The rows of a group lie close to one hidden flat surface of 12 dimensions, which may be shifted away from zero. Surfaces can cross.
(in the rows, 128 means zero)
Known rows, each followed by its group:
[109 117 162 104 124 149 128 109  90 139 132  99 171 134 118 106 105 103
 117 120 150] | j_669
[135 105 150 107 136  99 175 160 102  99 181 134 150 110 113 145 130 115
 112 128  97] | j_538
[132 138 154 140 139 166 113 125 113 131  96  93 168 143 113 116 115  94
 118 127 153] | j_97
[117 138 121 135 126  99 104 111 134 150 115 157 113 121 124 142 124 146
 151 122 122] | j_93
[153 165 164 105 127 178 125 114 152  69  78 162 148 160 148 145 125  89
 148 101 114] | j_538
[138 140  96 154 142  69 104 156  67 147 138  94 134 127 113 140 173 149
 131 144 167] | j_538
[158 160 142 111 137  87 105 150 160 113 142 159 130 126  98 121 153 119
 108 165 156] | j_93
[133 136 153 119  98 139 145 122 143  98 123 139 149 123 148 133 129 132
 155 144 146] | j_669
[160 185 148 140  85 113 152 106 194 162 119 149  96 180 139 102 124  66
  28 160 137] | j_97
[174 160 105 109 145 101  96 150  81 148  96 106 105 141 114 132 171 135
 151 116 135] | j_97
[147 154 136 112 109 115 132 137 120 137 112 110 118 124 162 111 138 139
 149 128 149] | j_669
[164 144 153  81 103 149 134 121 173 150 113 129 129 119 117  90 113 150
 137 141 112] | j_538
[103 102  98 154 138 104 110 135 138 161 164 116 152  95  87 126 110 152
 159 152 110] | j_669
[186 134 120  81 100 155 146 124 164 141 133 127 190 128  78 117 125 182
 203 157  34] | j_97
[151 128 118 119 119 121 132 142 142 100 162 123 154 105 106 123 146 139
 119 160 123] | j_538
[141 156 148 115 116 117 131 121 154  93 125 139 120  78 139 108 135 114
  81 143 154] | j_93
[112 140 111 150 131 134 103 138 129 176 124  98 148  83 108  80 128 135
 138 170 112] | j_669
[190 172 138 103  85  93 113 154 163 136 160 156  91 151 118  93 196 119
  78 209 140] | j_669
[153 141 112  97 132  73 117 132 121  91 171 154 148 152 120 142 162 131
 115 134 147] | j_802
[105 119 116 147 106 138  90  96  59 100 136 137 120 161 148 152 146  94
  91  90 109] | j_538
[114 130 153 132 152 112 171 120 133  89 117 172 160 143 136 181 115 128
 139 106 128] | j_97
[119 131 129 166  86 129 136 116 174 151 134 137 130 133 140 120 126 162
 137 177 138] | j_669
[158 122  98 102 124 171 138 164 156  75 163 131 143 173 147 125 170 124
 174 166 134] | j_93
[127 105 113 147 127 124 122 152 115 139 150 105 129 110 121 127 140 180
 149 141 119] | j_538
[103 126 150 187  97 179 120 103 154  95 118 143 154  90 137 127 115 138
  93 143  83] | j_93
[104 165  97  94 107 118 125 115 135 106 144 112 139  81 195  83 110  82
 154 119 164] | j_93
[112 118 109 128 113 167 112  81 158 128 121 140 139 123 122 125  98 130
 135 115  97] | j_93
[148 159 107 154 162  65 171 125 172 128 116 138 140 150 124 161 127 129
  97 127 181] | j_802
[154 137 115  95 165 122 106 131 127 111 144 148 106 169  85 128 150  51
  52 124 134] | j_97
[167 146 154 115 165 127 209 175 132 140 101 126 104 161 134 131 152 128
  93 134 120] | j_669
[108 121 131 133 136 129  80 138  73 127 122  83 119  96 133 108 129  98
 128 117 187] | j_802
[121 151 105  91 115 166 156 110 181  84 127 115 171  61 170  93  81  97
 176 116 111] | j_93
[118 155  97 109  77 141  71 111 113 126 150 129 102 160 189  79 159 103
 137 139 150] | j_93
[ 72 167 101 193 114  58 106 136 151 164 164 168 157 137 157 126 113 123
 182 163 101] | j_93
[115 148 127 127 150 121 144 141 134 124 140  98 176  87 130  98  98 102
 132 127 124] | j_669
[129 108 123 137  92 115 105 121 124 130 173 132 106 158 137 127 137 144
 104 125 123] | j_538
[101  56 132 153 150 131 184 132 153 175 146 117 110 150  97 152  87 141
 108 130 140] | j_802
[167 128 161  87 111 130  98 124 110 116 133 154 100 208 114 133 167 112
  82 126 152] | j_538
[116 136 118 114  95 108  92  91 140 147 140 165 117 138 139 117 123 157
 142 123 104] | j_97
[136 117  48 139  91 105 102 111 102  99 191 106 145 141 128 144 151 112
 124 127 115] | j_669
[103 105 139 124 126 127  96 123 152 169 141 142 147 133 109 109 110 191
 179 147 128] | j_97
[124 109  98 122 139 110 131  97 132 155 146 165 119 178  96 153 131 140
 102 118  91] | j_97
[149 105 176 140 169 175 182 193 148 117 114 109 139 131  82 144 130  86
 122 170 133] | j_97
[144 142   4  92 127 103  66 111  78 125 173 102 116  85 107 107 153  88
 138 107  64] | j_93
[150  93  94 117 128 126  91 143 134 140 173  95 142 146  89 116 135 172
 146 137 138] | j_538
[137 155  99 122 100  94 115 133 123 100 164 138 102 122 161 113 168 102
  93 151 160] | j_93
[121 143 130 107 127 161  92  94 224 118 137 143 163 109 103  81  68  94
 110 129 120] | j_669
[135 125 124 124 116 140 157 122 176 122 120 148 120 118 141 134 118 152
 150 139 122] | j_93
[137 114 113 148 116  88 162 146 163  95 143 131  70 113 161 170 115 106
 122 109 181] | j_802
[106  35 166 110  64 184  98 131  76 121 186 140  47 150 120 128 155 103
  96 149 117] | j_802
[133 113 171 111 103 119  92 116 145  92 156 113 174 134 121 115 129 150
 106 152 245] | j_538
[160 145 152  96 117 163  87 156 163 130  93 120  72 116 135  93 130 103
 155 141 159] | j_97
[137 161 180  94 102 166 157 107 141 112  75 154 137 102 149 116 124 116
 153 138 114] | j_802
[122 159  74 220 154 120 134 123 104 189  35  64  90  97 135 145 142 122
 122 133 179] | j_802
[134 151 141 138 100 122 114 106  79 127 120 126 154 146 132 134 148 123
 116 125 111] | j_97
[140 132 132 110  96  97 126 101 114 135 103 163  61 152 171 155 148 167
 139  96 146] | j_802
[101 131 169 128 139 130 161  87 131 159 114 147 194 163 106 130  90 134
 103 120 108] | j_97
[115 148 139 137 140 142  43 125 116 112 119 130 161 134 110 110 136 124
 143 135 154] | j_93
[139 125 127 104  70 123 101  92 160 117 159 163 108 151 130 124 128 115
 103 135 125] | j_669
[120 107 143  87 139 160 122  91  89  84 107 152 159 147 126 160 129 141
 157  82 125] | j_802
[102  96  89 158 104 123 105 129 159 141 187 100 146 119 120 112 109 135
 137 160 147] | j_802
[133 156 187  92 100 137  96  71 144 131  98 165 163 186 134 113 113 140
 113 115 163] | j_97
[105 158  95 128 116  88 116  65 100 131 132 156 167 151 148 138 133 150
 109 103 112] | j_802
[135 133 143 150 113 178  68 147 167  44 159 146 162 145 135 118 150 119
 113 153 135] | j_538
[146 134 129 118 188  88 138 172 168  72 148 132 147 132 127 153 106 118
 135  92 172] | j_669
[146 121 130  55 143 105  84 131  99 157 154  94  80 119 100  81 111  65
  71  93 158] | j_802
[114 144 166 120 101 137 138  90 123 185  98 141 116 145 131  95 128 128
  83 148 126] | j_802
[131 138 184 119 103 147 152 130 109 130 103 139 128 124 139 117 152 127
 121 164 133] | j_669
[160 147 180  78 130 106 148 131 115 162 107 115 137 133  97 103 139 126
 103 152 174] | j_538
[110 134  62 140  85 112  93  68 145 110 146 140 103 105 159 136 119 119
 110 109 134] | j_93
[157 179 138 141 128 113 167 141 142 141  95 104 167 117 133 128 115 123
 155 135 117] | j_97
[139 174 173 148 119  86 158 152 136 101 104 154 108 115 167 144 157 108
 109 155 196] | j_802
[102 127 126 153 135 123  83 140 123 110 141 130 154  77 109 123 132 127
 153 155 138] | j_669
[132 114 140  96 119 117 154 125 123 101 170 141 144 158 131 144  99  93
 121  90  88] | j_538
[ 83  82 163 144 118 120 125 167 107  86 236 140 148 141 149 121  94 100
  94 103  76] | j_538

New rows. What belongs after each?
[183 135 140  88 159 166 159 140 116 180  60  95 114 149  82 128 127 124
 151 111  87] | j_97
[129 183  96 142 128  38 162 150  97 158 136 120 117  65 153 115 148 119
 118 143 104] | j_802
[142 175 123  70 145 126  64 146 150 195 135 103 158 130  91  27 118 100
 154 168 124] | j_93
[145 145 109 127 147  78 116 139 161 168 147 138 128 107  74 110 134 137
 104 164 117] | j_93
[144 176 139 162 144 120 126 167 171 136  99 115 162 122 132 109 134 147
 163 170 155] | j_538
[149 150 131 122 163 126 135 142 151 116 107 102 158 120 102 126 120  96
 120 137 183] | j_802
[132 106 129 124  90 120 155  94 154 189 145 135 108 174 112 123 115 150
  87 142 109] | j_538
[112 143 147 150 131 116 144 138 138 110 150 168 123 100 116 125 136  88
  70 163  91] | j_669
[115  51 122 107 112 129  96 125 134 141 189 113  69 157 112 127 100 110
  93 105 172] | j_802
[152 126  70 124 123  78 117 109 191 172 129 147  85 133 110 143 128 185
 159 136 146] | j_93
[159 139 129  81 154 105 125 153 194  95 137 164 119  81 101 133 107 133
 174 122  99] | j_669
[107 120 163 153 122 128 141 104 119  98 141 167 129 114 111 142 136  95
  30 142 124] | j_93
[149 130 120 117 120 143 126 140 107 104 123 137 101 104 134 129 167 138
 122 134  98] | j_93
[150 104 171 113 142 170 118 172 145  51 171 170 144 194 113 150 144 107
 108 128 102] | j_538
[179 146 137  66  87 118 119 122 116 150 129 101 117 165 139  99 151 139
 139 132 158] | j_669
[153 121 103 113 173 123 141 178 166 138 135 122 105 110  93 126 125 112
 156 146 115] | j_97
[146 104 121 122 135  98 156 146 150 192 162  99 143 151  82 116 121 171
 125 158 139] | j_538
[164  89 117  91 174 105 193 165 137 152 156 121 135 150  69 157 121 150
 149 124  88] | j_669
[131 146 124  93 153 116 100 119 152 162  94 132 124 128 124 111 103 157
 177 100 138] | j_97
[114  94 110 123 167 127 109 134 110 134 146 111 150 119  83 139 111 131
 143 109 120] | j_669
[136 113 173 101 107 172 157 129 136 117 139 155 144 139 101 119 144 109
 113 177 101] | j_802
[122 106  90 163 133 129 150 136 151 153 137 123 118 131 113 145 119 134
 139 140  93] | j_97
[112 104 169  85 140 120 158 129  32  85 155 112 161  69 121 134 127  93
 101  97 109] | j_538
[104 116 121 143 117 150 111 106 154  95 148 124 188 109 117 127 104 116
 143 143 139] | j_669
[136 125 101 115 106 100 144 113 144 136 167 150 104 121 119 134 120 113
 106 124  69] | j_669
[186 151 136  69 104 136 140 145 175 119 116 148  80 133 146 106 161 149
 149 154 140] | j_93
[121 110 176 120 123  96 120 130 115 137 137 148  89 175 139 143 145 141
  93 125 208] | j_802
[129 163 139 112 141  58 205 136 109  97 145 167 140  96 149 155 132  98
 100 117  95] | j_802
[114 139  98 137 117 125  85  96 179 107 133 150 154 130 133 134 104 132
 167 124 141] | j_93
[118 145 128 114 150  74 136 132 131 117 146 148 133 106 120 132 131  97
 105 136 163] | j_93
[109 130 135 116 103 151 174 115 114 105 128 130 103 104 194 112 132 105
 107 125 136] | j_93
[ 78  96 107 169 108 118  89  96  76  93 169 125 154 135 134 155 130 101
 100 112 147] | j_669
[145 118 105  91  80  73 122 119  41 128 181 128 103 128 130 143 163 109
 117 115  96] | j_669
[168 134 108 117 137 138  77 132 153 100 108 118 126  95  98 130 145 172
 155 130 143] | j_93
[140 161 144  90  98  82 157 130 155 147 141 118 132  96 159  95  91 126
 157 119 122] | j_669
[136 119 113 177 107 130 152 125 131  76 132 147  97 142 141 187 159  79
  79 145 158] | j_802
[127 145 138 113 141 100 121 156 104 128 157 173 134 169 112 129 165  92
 126 158 104] | j_93
[136 185 110 123 159  73  78 119 108 120 107 108 161 131 137 114 138 117
 115 108 219] | j_802
[138 116  97 168 110 141 134 120 162  92 161 126 135  91 109 131 144 134
  55 164 110] | j_93
[ 93 138 111 138 124 162  55 120 111 161 136  99 163 150 133  67 125 114
 149 145 136] | j_93
[118 166 157 118 126 115  86 131 154  93 123 161 158 132 149 118 125 110
 165 139 172] | j_93
[125 155 138 171  93 118  75 112 156 172  89 111  98 158 154 103 144 154
 118 162 233] | j_802
[150 135 143  62 120 162 122 105 128 105 102 136 103 111 138 107 134 111
 115 110 134] | j_93
[113  90 159  98 124 144  90 106  54 132 133 114 126 165 120 129 123 128
 108  81 154] | j_538
[126 134 119 102 158 115 111 131 146 130 124 121 152 113 116 117 114 127
 161 126 173] | j_93
[124 114  97  86 148 109 119 123 141 174 166 151 124 120  79 101 117 140
 132 137  58] | j_97
[150 117  70 109 128 115 141 125 176  96 167 131 127 128 124 135 140 125
 118 143 156] | j_93
[134 131  75 121 114 104  85 115 147 113 164 109 146 120 133 118 120 135
 154 122 159] | j_802
[ 56  91 140 160  77 118  61  78 106 114 166 164 144  80 115 144 110 128
 145 138 126] | j_669
[120 183 149 112 123 120  76 122  88 127 105 116 136  40 133  70 127  93
 111 120 100] | j_93
[127 143 141 140  95 108 111 133  86 132 143 107 138 146 151 113 164 125
 111 155 182] | j_669
[117 168 119 135 150  55  61 106 147 152 121 122 144  57  87 102 100 124
 104 125 172] | j_93
[145  99 190  64 152 185 113 144 168  94 111 170 110 143  98 127 123 117
 157 130 143] | j_97
[113 127 204 171 169 127 156 192 145 158 119 133 145 180 125 126 124 151
 127 157 152] | j_538
[ 86 145 114 152 107 112 121 100 138 124 148 134 140 104 161 107 108 100
 101 137 142] | j_93
[154 140 125 102 127  78 131 131  78 146 145 108 140 127  94 119 162 108
  79 151 155] | j_538
[107 111 142 139 120  88 118 126  83  90 163 153 121 131 137 164 140 110
 104 110 144] | j_669
[144 149 160  98 132 144 125 109 110 119  80 143 130 140 127 130 149 117
 119 123 155] | j_802
[ 97 107 150 148 188 173 119 141 109 142  88 101 158 117 102 125 112 137
 140 122 148] | j_669
[125  76 135 111 110 189 104 117 114 126 131 137 125 136  98 137 134 150
 167 131  77] | j_97
[ 86 131 130 159 124 135 146 104 104 112 104 127 165  94 158 147 113 131
 158 115 126] | j_802
[118  96 195 137 115 184 175 106  97 117 128 152 179 177  89 157 128 108
  80 147  82] | j_97
[128 148  98 153  95 143  79 123  94  59 146 155 132 110 147 148 172 108
 133 129  71] | j_93
[108 159 116 126  97 144  69 118 103 133 121 133 120 126 170  93 140 116
 160 129 112] | j_93
[124 108 139 137 158 171 157 138  83  75 105 109 134 101 106 162 138  50
  98 120 137] | j_802
[130 139 153 114 114  92 154 115  95 134 119 130 128 142 145 148 126 120
 126 107 149] | j_538
[143 146 154 111  90 162 105 122 153 109 119 133 135 121 131 102 143 110
 135 167 153] | j_802
[ 78 143 127 170 113 112 148  96  95 123 107 126 130  91 173 136 107  98
 106 105 131] | j_802
[129  78  84 109  94 163  99  68 156 132 129 136 108 161 117 155  99 166
 166  84 101] | j_669
[127 110 167 120 147 186 120  89 154 129  85 121 183 199  90 140 102 125
 119 122 188] | j_538
[114 134 141 106 137  93 142 103 122 163  93 136  90  81 137 122 107 137
 115 104 161] | j_93
[153 129 188  41 167 125 105 163 108 139 133 156 142 124  72  92 150 136
 149 147 111] | j_97
[129 131 116  85 137 105 158 129  96 152 122 139  88 114 142 123 142 116
 137 114 110] | j_93
[153 146 147 117 157 117  94 180 119 114 130 107 157 108  99 110 164 131
 154 171 180] | j_669
